There are 4 nested groupings, the coarsest first. Each group lies inside one group of the grouping before and may be the whole of it. The rows also spread widely along 16 directions, which tell nothing about the answers.
In the rows, 128 means zero.
Some rows, each with its group in each grouping after it:
[170 117 179 101 134 137 117  95 125 150  97 181  98 119 130 158 164  79
 147  96 107  85 117 107 127 139] | Dor k536 nabu k196
[120 141  91 119 145 135 173 130 141 109 131 137 134 158 154 113 160 156
  86 117 111 137 129 129 136 123] | Dor k839 kesu k238
[149 148 137  87  92 177 117  70 131  75 106 179 112 120 175 191 136 108
 154  89 191 119 139 116 127 145] | gozim k515 Bazek k78
[167  93  71 130 133 187 154  98 105 114  90 153 127 127 170 142 120 115
 112 122 137 153 171 164 129 112] | gozim k515 visif k823
[122 124  90 112  98 132 186 130 166  89 137 111 140 136 169 147 131 192
  79 127 205 150 131 154 134  79] | gozim k816 sefak k611
[115 174 152 118 116 170 127 121 113 105 138 140 132 150  96 149  89 107
 153 131 156 163 139 101 133 144] | gozim k515 visif k998
[133  99 102 124 103 175 152 163 113 133 143 114 145 109 105 136  85 107
 138 192 141 168 128 121  87 112] | Dor k568 Tik k643
[130 186 120 120  89 136 174 158 148 120 160  75 107  97 203 194  94 103
  99 161 171 135 119 105  83 160] | Dor k536 zunam k610
[121 117  69 101  87 148 113 116 161 129 120  84 106  80 167 161 131 160
 112 159 192 115 104 136  81 116] | gozim k700 zus k725
[127 130 108  98 117 117 117  61 187 165 109  98  72  81 165 129 126 160
  94 182 121 148 108 109 122 108] | gozim k515 nalav k195
[129 111 129 103 122 153 146 119 124 153 131 115 105 126 122 148 112  63
 142 176 125 123 178 148 143 123] | Dor k839 kesu k774
[157 148 133 143 120  97  89 152 116 162 181 111  84 176 137 175 103 149
 163 110 184  92 152 111 160  83] | Dor k536 keda k47
[143  67 164  87 126 143 183 108 110 137 117 157 134 106 120 141 127  58
 133 175  78 134 172 154 162 124] | Dor k536 zunam k752
[177  89 160  88 111 123 147 149 147 171  97 104 135  72 102 118 102 161
 144 157 113  96  65 114  94 159] | gozim k515 Bazek k843
[156 105  96 121 170 132 151 141 113 189  85  79 111  79 146 148 144 109
  70 143 106  88 105 171  95 164] | gozim k27 Resi k660
[144 131 177 126 166 141 126 115 121 147  87 116 124 112  82 140 115 165
 131 112 102  96  70 118 112 180] | gozim k27 rasuz k81
[119 137  75 139 143 182 130 156  91 173 134 154 114 195  77 110 109  95
 149 101 111 125 181 125 151  96] | gozim k816 sefak k368
[135 115  64 127 156 189 128 150  94 139 132 123 123 161 117 153 117 152
 133 131 138 102 132 119 120 127] | Dor k839 kesu k774
[144  92 144 104 165 124  83 120 139 102 151  81 127 129 145  97 156 160
 130 187  96 102  95  95 121 208] | gozim k515 Bazek k843
[160 118 148 103 102 113 131 116 111  87 147 134 158 106 142 159 109 148
 148 147 192 158 133 155 136 128] | Dor k839 kesu k774
[137  83 144 130 154  95 194 125 123 148 116 106 117 109 152 187 137 142
  73 132 126  98 130 174 155  92] | Dor k536 nabu k196
[ 78 136 141 145 107 112 139 163 151 115 134  96 121 149 110 166 170  96
 116  95 190  87 127 154 101 100] | gozim k816 sefak k368
[137 146  98  90 135 129  98 126  74 141 164 146 123 131 148 149 123  88
 144 133 122 123 159 118 158 166] | gozim k515 Bazek k78
[ 56 143 133 127  87  82 111 144 138 118 172 118 136 156  75 131 121 154
 160 112 163 126 136 137 151  85] | gozim k816 sefak k368
[154 113 150 111 112 105 186 137 195 151 121  96 102 153 147 114 129 173
 112 133 134  93 133 147 160  88] | Dor k536 keda k47
[168 131 119 118 179 147 118 110 101 152 101 104 100 117 153 181 116 147
 110 116 125  74 109 128 137 182] | gozim k515 visif k998
[180 166 145 132 106  80  79 133 102 139 132 146 131 143 124 138 117 154
 183  54 177 102 120 158 142 130] | Dor k536 keda k47
[136 110  91 113 142 120 113 131 103 112 153  73 135 111 161 161 116 147
 126 171 158 108 136 167 131 169] | Dor k839 kesu k774
[ 71 109 105  99 116 117 129 108 113  55 132 148 188 144 109  96 170 132
 130 119 133 153 149 190 159 139] | gozim k515 visif k998
[147 177 121 140 124 137  81  58 173 145  84 160  79 136 142  91 159 127
 128 100 129 165 114 117 103 104] | Dor k568 Tik k643
[130 108 157 119 128 120 119  85 107  96 107 191 149 113 105 141 161 147
 137 103 116 154  96 125 122 110] | Dor k536 zunam k752
[130 144 128 104 167 145 135 108 130 116 140  86 115 123 148 162 111 198
  96 175 124 120  84  91 134 177] | Dor k536 zunam k752
[168 148 113 101 193 137 124  79  95 111 115 138 140 123 152 129 137 188
  87 140 120 159 100 131 151 178] | Dor k839 kesu k774
[132 105 172 121 109 108 130 119 123  92 154 183 149 140 111 130 153 141
 139 115 143 167 126 107 139  86] | gozim k27 rasuz k81
[158  91 112 136 137 143 114 116 128 154  63 120 138 100 102  74 185  50
 113 152 139 155 131 213  72 119] | Dor k839 kesu k238
[130 142 145 144 118 119 161 128 152 144 109  81  98 143 130 190 117 136
 108 114 218 100 140 187 138  73] | Dor k536 zunam k752

New rows. What belongs after each?
[ 70 109 111 169 134 189  90  88 134  93  94 123 113 148  84 120 171  87
 122 137 149 159 143 152  83  94] | gozim k700 zus k725
[ 84 113  45 127 131 178 134 169  86 149 143  89 130 136 106 151 102 102
 124 160 137 119 152 148 112 128] | gozim k515 Bazek k78
[133  67 133 167 157 112 145 147 117 109 127  94 130 140 127 175 152 159
 110 123 160  91 123 170 118  91] | Dor k839 kesu k774
[ 92  57 154 155 104 118 133 133 114  72 175 168 146 166 110 120 150  88
 165 132  97 156 190 131 148  76] | gozim k27 rasuz k81
[159 157 122 119 152 146 171 158 142 156 123 108 116 160 148 117 144  95
  88 130 135 118 137 142 127 142] | Dor k568 Tik k643
[175 148 181 119 122 118 183 118 196 128 115 128 121 181 133  77 143 159
 101 128 165 164 140 145 161  77] | Dor k536 zunam k752
[102 208 164 107 106  96 117  80 174 110 143 146 102 158 136 132 145 161
 126 103 164 153 117 102 157 107] | Dor k536 zunam k752
[163 142 155 127 128 145 167  75 198 133  45 126  98 116 150  98 151 132
 108 105 109 118 109 158 103 138] | Dor k839 kesu k238
[152 101 119  93 107 181 122 164 143 128 154 103 133 147 104 132 113 149
 141 188 198 131 111  89 104 112] | gozim k515 nalav k195
[121  82 130  96 112 165 147  89 130 157  71 148 110  90 101 160 134  75
 134 137 121 110 139 159 119 105] | gozim k515 nalav k195
[ 76 142 114 136 105 116  84 162 132  95 164 110 121 181 120 150 165 121
 180  83 151  47 129 129 119 148] | Dor k536 zunam k752
[ 61  86  95 129  91 122 125 132 130 102 146  89 153  84 100 118  90 153
 161 189  85 143 109 141  94 142] | Dor k568 Tik k643
[118 159 117 115 106 103 124  51 131 132 116 154 102  69 168 148 120 110
 102 134 120 193 141 135 129 114] | gozim k816 sefak k611
[131 128  90 113 125 121 122  87 100 183  86 116 124  52 106 124  67 148
 128 154  83 161 107 158 116 147] | gozim k515 nalav k195
[101  98 109 144 113 171 187 176 118  94 138 110 157 149 113 156 114 119
 113 142 161 140 145 141 106  98] | gozim k515 visif k823
[ 97  93  94 119 115 146 156 126 182 161 105  98 108 126 112  72 130 136
 118 167  64 124 128 129 112 111] | gozim k515 nalav k195
[183 157 170 146 124 115 138 122 183 149 112 126  94 168 146  94 156 125
 115 110 154 142 128 126 121  90] | Dor k536 zunam k752
[104 139  86 127 116 159 120 111 115 121 138 143 110 141 137 147 122 101
 134 120 135 139 164 125 129 118] | gozim k816 sefak k611
[118 107 135 122 111  93 113 104 158  91 143 154 113 131 172 139 180 146
 128 101 111 109 120  99 130 112] | gozim k515 visif k998
[117  64  69 196 169 142 136 150 128 150 108 107 113 135 123 120 172 158
  65 141 100 147  99 118  68  55] | gozim k515 visif k823
[155 105 126 164 130 149 123 115 115 129  81 102 126  87 132 146 116 110
 120 129 148 141 122 177  73 136] | gozim k27 Resi k660
[115 129 123 142 143 119 167 185  97 187 155 111 120 140  86 145  85 139
 125 139  71 114 117  99 132 112] | Dor k536 keda k47
[157 184 165 107 106 136 141  85 120  97 114 172 129 104 164 178 134  96
 114 103 184 173 120 126 116 132] | Dor k536 nabu k196
[115 153 155 102  90 123 138 154 123 131 128 101 136 108 107 179 130  79
 137 132 200 107 116 164 104 137] | Dor k536 keda k47
[150  71 104 166 137 127 175 143 108 155 108 101 120 114 130 178  97 165
 108 132 143 118 133 177 123  62] | Dor k536 zunam k752
[101 105  72 135 121  96 111 104 118 188 121  94  84  89 133 176 123 115
 108 142 152 116 154 181 135  69] | gozim k816 sefak k368
[160 110 111 163 103 125 125 138  85 113 116 157 129  91 188 170 142  47
 140  77 121 122 160 164  77 144] | gozim k27 Resi k660
[182 121 123 130 138 150 148 143 149 161 101 133 100 140 139 156 152 154
  95  96 178 101 100 110 102  85] | gozim k816 sefak k368
[125 124 104 108 126 132 130 112  98 146 130 106 135  80 123 130  87 110
 121 182 115 170 139 150 124 154] | gozim k816 sefak k368
[124 125  56 142  97 112 128 145 112 148 140 143 112 138 159 159 118 135
 141  76 143 106 163 149 137  77] | gozim k515 visif k998
[124 131 133 132 132  85 125 139 140 160 136  77 139 130  71 105 100 206
 111 153 182 158 102 163 143  83] | gozim k816 sefak k368
[161 157 114  83 131 111 109 153 112 166 105 142 158 140  87  85 175 119
 130  96 165 112  96 174 124 146] | Dor k536 zunam k752
[105 135 100 121 108  84 132 153 108 192 147 126 101 121 123 148 117  95
 148 109  77  85 148 139 144 112] | Dor k536 keda k47
[164 143 120 103  78 163 159 198 159 124 158 125 150 184 114  88 106 141
 159 122 190 126 143 109 121 113] | gozim k816 sefak k368
[151 185 107 188 156 111 122 162 136 127 146  87 111 177 162 114 133 152
 106  95 147 130 123 129 101 138] | Dor k839 kesu k238
[132 185 157 108  69 121 121 133 179 149 151 169  95 151 131  95 147  64
 168 118 125 150 144  73 105 104] | Dor k839 kesu k774
[ 88 112 120 121 123  92 100 113 100 109 165 127 115 120 135 218 121 175
 141 113 157  91 119 110 154 107] | gozim k515 visif k823
[ 89 129 189 116 100 115 124 154 147 139 154 112 135 128  55 119 118 117
 156 160 130 137 106  99 110 120] | gozim k27 Resi k660
[174 119 144  91 143 102 215 154 139 182 102 126 118  79 157 182 121 172
  66 111 103  84  71 106 128 130] | gozim k515 visif k998
[156 118 110 110 202  77  98 113 101 144 171 116 123 147 146 116 162 204
  83 164 111 141 107 111 173 133] | Dor k839 kesu k774
[165  79 150 122 158 163 125 101 139 103  91 162 130 138 126 105 195 115
 107 125 116 131 111 118 105 130] | gozim k816 sefak k368
[107 102 101 187 143 173 158 140 101  97 123 147 133 178 112 146 141 115
 110 106 132 159 158 149 114  61] | Dor k536 keda k47
[ 68 136 158 179 129 140 138 147 104 110 149 114 127 127  88 148 118  66
 125 161  87 174 127 103  79 123] | Dor k536 keda k47
[157 136 143 136 125 106  90 132 107 144 130 110 136 142  80 128  64 207
 184 105 160 113 111 139 152 133] | gozim k515 visif k823
[124 106 143 186 146 159  96 132 142  93 135 103 116 201  91 119 110 192
 162 113 148 115 126 107 124 103] | gozim k515 nalav k195
[114 138  79 136 108 144 136 118 128 111  99 136 136  96 150 125 135 131
 118  99 107 138 109 140  78 149] | gozim k816 sefak k368
[121  85 102 134 153 174 109  85 112 103 102 150 109 161 136 138 146 114
 150 106  94  93 170 144 153 138] | gozim k515 visif k823
[130  72 137 112 117 105 177 146 131 124 162 103 113  87 184 199 114 123
 107 170 101  97 135 102 132 126] | gozim k515 visif k998
[155 115 102 117 163 129 129 195  90 170 162  98 136 151 105 140 101 179
 129 136 120  83 100  95 138 149] | gozim k515 visif k998
[131 118 106  73 136 190 157  95 108 144 110  88 127 119 107 171  83 111
 112 201 204 142 167 196 171 123] | Dor k536 nabu k196
[105  98  73 102 142 158 125 120 109 119 105 103 138 108 128 152 141 137
 114 141 133  95 115 160 116 161] | gozim k515 visif k823
[154 129 113 128 102 141 108 115 129  94 144  94 137 135 140 133  87 174
 149 164 207 167 141 161 132 112] | Dor k536 keda k47
[185 120 110 119 135  99 166 150 164 207 100 102 107 130 136  90 134 166
  95 128 121 110 110 157 131  91] | Dor k536 zunam k752
[ 82 122  73 127 111 136 145 123 156 137 113 117 114 133 141  84 134 124
 142 116  32  90 139 141 118 154] | Dor k536 nabu k196
[129 176 128 140  86 120 101  85 104 119 122 191 132  99 119 134 127  85
 131 102 173 232 136 129  97  82] | gozim k816 sefak k611
[101 114 136 128 181 111  77  86 128 164 134  77  97 125  67 129 114 201
 125 195 114 132  89 115 144 119] | Dor k839 kesu k774
[191 101  98 108 121 141 125 100 170 178  93 158  93 137 136  93 148 173
 133 121 133 125 121 124 127  65] | Dor k839 kesu k774
[ 72 169  79 118  75 114 152 125 157 108 142 122 120 134 164 139 133 128
 118 101 152 135 150 144 128 106] | gozim k515 Bazek k843
[130 145 117  68  95  77  85  99 138 178 127 175 111  91 126  89 176  97
 149 124  75 128 106 112 126 133] | Dor k536 keda k47
[123 132  96  54 124 134 144 162  82 138 167 128 168 100 114 144  99 137
 128 171 118 133 109 105 144 182] | gozim k515 visif k998
[174  85 108 131 180 107 145 104 125 185  74  85 112  98 123 146 131 206
  71 144 145 109  88 192 137  93] | Dor k536 zunam k752
[105 128 140 157 110 177  82 103 154  85 128 138  96 173 114 147 136 124
 171 110 157 120 137  86 104 105] | gozim k515 visif k998
[149  89 137 138  91 116 194 141 103  90 108 153 171 110 145 150 106 119
 137  85 146 140 161 201 135 106] | gozim k515 Bazek k78
[123  59 113 173 167 125 115 150  75  55 157 114 166 172 146 131 159 114
 131 123 113 115 173 174 143 149] | gozim k515 visif k998
[201 103 132  75 173 141 104  90 142 155 104 104 119  97 135 115 161 172
  73 195 179 150  80 123 124 139] | gozim k816 sefak k368
[110 113  92 107 112 154 156 109 128 106 144 138 133 121 152 125 149  95
  90 189 137 201 156 135 123  87] | Dor k536 keda k47
[173  59 149 155 135 106 109  91 120 107 107 140 112  69 185 152 157 117
 118 136  93 135 108 123  83 132] | gozim k515 Bazek k78
[144 105 199 161 147 137 158 149 114 108 124 150 137 117 111 165 173  78
  91 141 129 162  87  90  65 106] | Dor k536 zunam k752
[168  54 123 177 169 118 112  97 167 123 103 127 101 172 152  74 202 163
  98 125 105 127 132 150 124  64] | Dor k536 nabu k196
[ 77 127  84 147 162 138  92 163  81 133 187 101 129 179  87 127 138 103
 134 169 124 140 157 122 131 119] | Dor k839 kesu k774
[ 95 107 125 186 149 110 125  95  89  62 144 117 150 100 141 163 123 172
  83 147 135 208 119 141 106 104] | gozim k700 zus k725
[ 50 140 120 123  98 163  86  67 118  88 110 151 108 133 100 183 144  80
 176 108 151 111 153 153 126 120] | Dor k536 zunam k752
[175  58  95  88 126  97 128 102 129 146 135 137 112  91 188 138 130 172
 131 140  85  89 138 130 160 132] | gozim k816 sefak k368
[177 144 140 121 127 136 127  75 132 128  97 186 123 100 150  95 139 121
 111 119  99 199 115 104 108 129] | gozim k816 sefak k368
[121 179 138 138 106 139 105 106  95 136 139 127  93 116 138 193  66  87
 170 110 140 126 157 113 131 153] | gozim k515 Bazek k843
[133 102 116 142 139  99 146 124 113 107 152 139 121 164 171 135 127 152
 141  96  68  92 171 145 180 130] | Dor k536 keda k47
[156 133 123 122  99 129 139 142 151 123 149 103  97 102 188 207 115 158
 114 127 191  97 101  87  93 120] | gozim k816 sefak k368
[103 109 169 146 141  71 103  95 122 112 160 112 113 111 128 145 129 135
 138 164  92 145 129 121 139 126] | Dor k839 kesu k774
[158  83  85 135 152 194 133  84 114 123  91 120 115 123 147 122 122  98
 119 177 123 160 174 173 120 123] | Dor k839 kesu k774
[118 113  95 114 105 126 160 178  88 173 166 137 152 121  82 135  94 117
 124 168 141 175 136 128 127  64] | Dor k536 nabu k196
[125 110 136 139 136 119 149 114 166 137  89  47  88  85 170 182 127 140
  97 139 136  62 101 157  96 159] | gozim k515 Bazek k843
[112 116 118 140 144 107 110  92 153 179  87 146  69 136 135 132 209  76
 106  85  91  79 134 151 123  83] | Dor k536 nabu k196
[158 167 113 178 114 139 123 143 135 162 146 106  92 140 138 140  77 126
 124 147 173 188 138 108  93  71] | Dor k568 Tik k643
